There are 6 hidden switches. A switch that is on adds its own fixed numbers to the row, and there is some noise. The rows also spread widely along 5 directions, which tell nothing about the answers.
Known rows, each followed by its switches (1 for on, 0 for off):
[  0   5  -2  12   3   3   9  22 -11  -6  10  18  -7   3  17   1  -4  -6
   8 -15   6]
0 0 1 0 0 0
[ 15   6  10  -1   2 -18 -25   4   1 -17   9 -19 -16  -3 -35  -5   0  14
   5   7  -1]
1 0 0 0 0 0
[ -1  -9  31  26   3   6  -6  33  21  14   5  21  -1 -19   1 -24  11   2
  23  11  12]
0 1 0 0 1 1
[ -9  10  -3  -5 -12  24  -3  26 -16  20  -6  26  11   3  26  -9 -15  17
  21  -7 -24]
0 0 0 1 0 1
[-14  29   6   4   6  27 -23  21  16   6 -14  19  -5  11  27  -4 -14 -20
   3  -2   8]
0 1 0 1 1 1
[-13  -3   5 -25   1  -8   5  18  -2  -1  -8   6 -12   4   8 -24 -12   4
   0   0  10]
1 0 0 0 1 0
[-18  11  15   4 -10  -7 -19   9  10 -18   3  -4  -1  10  -1 -21   4   5
   4 -16  12]
0 0 0 0 1 0
[ -4   1   9  -5   5   9  -1  36  -1   7 -11   2  -7  -8   5 -10 -19   0
  18   3  10]
1 0 0 1 1 1
[-13   1   9 -17  -6  -4 -15   8  14   4   1  -5  -8   6  -6 -13 -11  -4
   7   7 -19]
0 0 0 1 0 0
[-31   9  -3  -4  -9  16   3  18   2   4 -13  17  11  11  27 -30 -15   2
   6  -8   6]
0 0 0 0 1 1
[-11  -1  22  -5   3   8  -3  30   6  -6  -9 -17 -11 -17 -13 -19 -10   7
  17 -13  10]
1 0 0 1 1 1
[-19  14  15  -7  -2  26 -16  28  10   9 -14  14  -5   5   6  -8 -14   8
  17  -4 -15]
0 1 0 1 0 1
[-12  29   2  21  13  26 -22  21  21 -12   1   9 -12  -2  18 -12   2 -18
  -3 -14  24]
0 1 1 0 1 1
[ -6 -13   0   5   4   2  -3  22   1   7   1  14   6 -12  -1 -15 -10  -7
  15   7   2]
0 0 0 0 0 1
[-14  -1  -6  -9  -7  -2  -1  18  -3   2  -3  13  -5  11  15 -11  -8   0
  -1  -4   1]
0 0 0 0 0 0
[ -7   8   0  -2  -6  -4 -15  14   2 -16   2  -6  -9   9  -8  -3  -5  -9
  -3  -8  12]
0 0 0 0 0 0
[  2  -8   7  -7   3 -15 -15   1  12   1  22   8  -6 -18  -9 -22   8  -1
   9  13 -24]
0 0 1 0 0 0

New rows. What belongs after each?
[-39  -7   3 -11  -6  17  19  25   1  -2  -3   6   3  -5  15 -29 -13  14
  16 -25  -1]
0 0 1 0 0 1
[ -6  -2   6  -2  -1   8  -2  27  -7 -10  -7 -13 -11 -13 -24 -15  -7  18
  16 -13   8]
1 0 0 0 0 1
[-17  -8  -7 -25  -1  -1   1  20   0  16 -11  20  -6   7  23 -10 -21 -23
   1  12  -7]
0 0 0 1 0 0
[ -5   7  -3 -16   5   0   4  19   0  19  -6  33 -16  15  38 -18 -18   2
   2  19  -5]
1 1 0 0 1 0
[-24  30   8 -12   9  25 -12  26  11 -15  -8   2 -28  15  21   5 -12 -22
  -1 -25   9]
0 1 1 1 0 0
[-20  15 -20 -13   2   2  -9   9   1  -2  -2  23  -8  15  45 -17 -12 -26
 -15  -4   7]
0 0 1 0 1 0
[-16  15  20 -24  -3   3  -3  22   7 -14  -8 -21 -21   2  -8 -15 -15   3
   5 -14  12]
1 0 0 1 1 0
[-11   9  13   8  -6  21  -1  36  -8   8  -3  17   5   3  25 -13 -15  -1
  20 -17   6]
0 0 0 1 1 1
[-35   9  34 -18  -1  13  -2  17  29   4   7   7 -19  -1   9 -36   1   0
  10  -4 -15]
0 1 1 1 1 0
[ -4  26  -9 -14  15  18 -16  14  -1 -17  -2   7 -27  12  18   6  -9  -5
  -9  -4   6]
1 1 1 0 0 0
[ -5  22  16  -8   0  30  -8  29  -7   4  -7  -1 -13  -1 -10   0 -18  23
  21  -4 -12]
1 1 0 1 0 1
[-14   6   7  -1  -5  21  -9  23   1  12  -2  26   2   2  11 -19 -10  21
  17   4 -13]
0 1 0 0 0 1
[-13  23  30  -3  -4  10 -23  20  12 -12  -2 -10 -20   5 -11  -2  -5   4
   4 -10   0]
0 1 0 1 0 0
[ -7  -9 -14  -8  14  16  15  30  -7  -5  -8  11 -13 -11  14 -13 -12  -8
  13  -6   9]
1 0 1 0 0 1
[-18  -5  -2 -13 -10   9   8  28 -20  -4  -7   6   2  -2  -4 -19 -16  30
  23 -12  -8]
1 0 0 0 0 1
[ -6   4 -18  -6  -6   8 -17  11  -4   8  -3  15  10   4   8 -14 -14   1
   4   9 -17]
0 0 0 0 0 1
[ 11   3 -10 -14   3  -9 -12  13 -12  -7  -5   3 -16   1  -1   5 -11   2
  -1  11   0]
1 0 0 0 0 0
[-12  14   8  11 -12   6  -6  18 -11 -14   3   1  -3  12  -6  -2  -2  17
   9 -21   6]
0 0 0 0 0 0
[-21  14   6 -14   2  12  -5  17   5 -12   5  -8 -14   9   7 -10 -11  -8
   6 -13  -3]
0 0 1 1 0 0
[-22 -12   6 -38   5  14  -5  30  19  10 -18   0 -22 -12 -16 -23 -23   0
  16  20 -10]
1 1 0 1 0 1
[ -9  12  38 -19   0   0   4  21   7  16   5   7 -13  -6  -3 -26   2  35
  25   8 -27]
1 1 0 1 1 0
[-4 -1 12 17  0 17 -8 35  0 10 -1 26 -5 -7  2 -9 -5  6 17  2  9]
0 1 0 0 0 1
[-16 -10  20 -18   6  23   9  44   8   5 -15   3 -24 -16  -3 -12 -25  -3
  21   4   8]
1 1 0 1 0 1
[ -8  17  20 -20  -2   1 -11  11   0 -15  -8 -12 -16  10  -9 -11 -10  12
   7 -12  -5]
1 0 0 1 1 0
[ -2  -7  -1 -10   1   0  -8  11   5   1  -5   4  -3 -12  -3 -28 -13   2
   8  15   6]
1 0 0 0 1 1
[-45  -7  31 -10 -10  20   8  37   7 -12 -16 -18  -5  -8 -13 -25 -17   3
  22 -26  13]
0 0 0 1 0 1
[-10   2   1 -12   3  21   0  16   3   9   5  15 -12  -9  -4 -26  -6  23
  21  10 -23]
1 1 1 0 0 1
[-30  -3   5 -27   2  25   8  26   8 -11  -6 -21 -18 -10 -12 -25 -22   2
  20 -19  -7]
1 0 1 1 0 1
[ -1   8  15 -16   1  -8 -11  16   4 -11  -6 -11 -16   4  -9 -11 -12  -7
   2   0   4]
1 0 0 1 1 0
[-22 -11  21  -8   6   4   4  22  18   3  10  12 -18 -16   2 -22   1  -4
  11   3  -8]
0 1 1 0 0 0
[-10  -3   4   1  -3  18   1  28   0  19  -8  22   9  -3  28 -19 -11 -10
  18   2  -3]
0 0 0 1 1 1
[-41  -4  27 -29 -15  15  17  31  -8  -7 -15 -19  -5  -5 -19 -34 -24  37
  32 -23 -15]
1 0 0 1 0 1
[-22   9   8  -4 -10   4   0  21 -10  -9  -4   0  -3  15   1 -18  -4  16
   8 -20   1]
0 0 0 0 0 0
[-28   8  31   6   3  27  -3  42  13  -9 -16  -7 -20  -8 -12 -10 -10  -2
  19 -24  19]
0 1 0 1 0 1
[-24  10  -3 -16  -1  11 -18   8  16   5 -16   6   5  12  15 -26 -17 -16
   2   1 -10]
0 0 0 1 1 1
[-13  23  14  -3   5  21 -11  15   5   2   7  12 -19   6  15  -3  -1   7
   9 -12 -22]
0 1 1 1 0 0
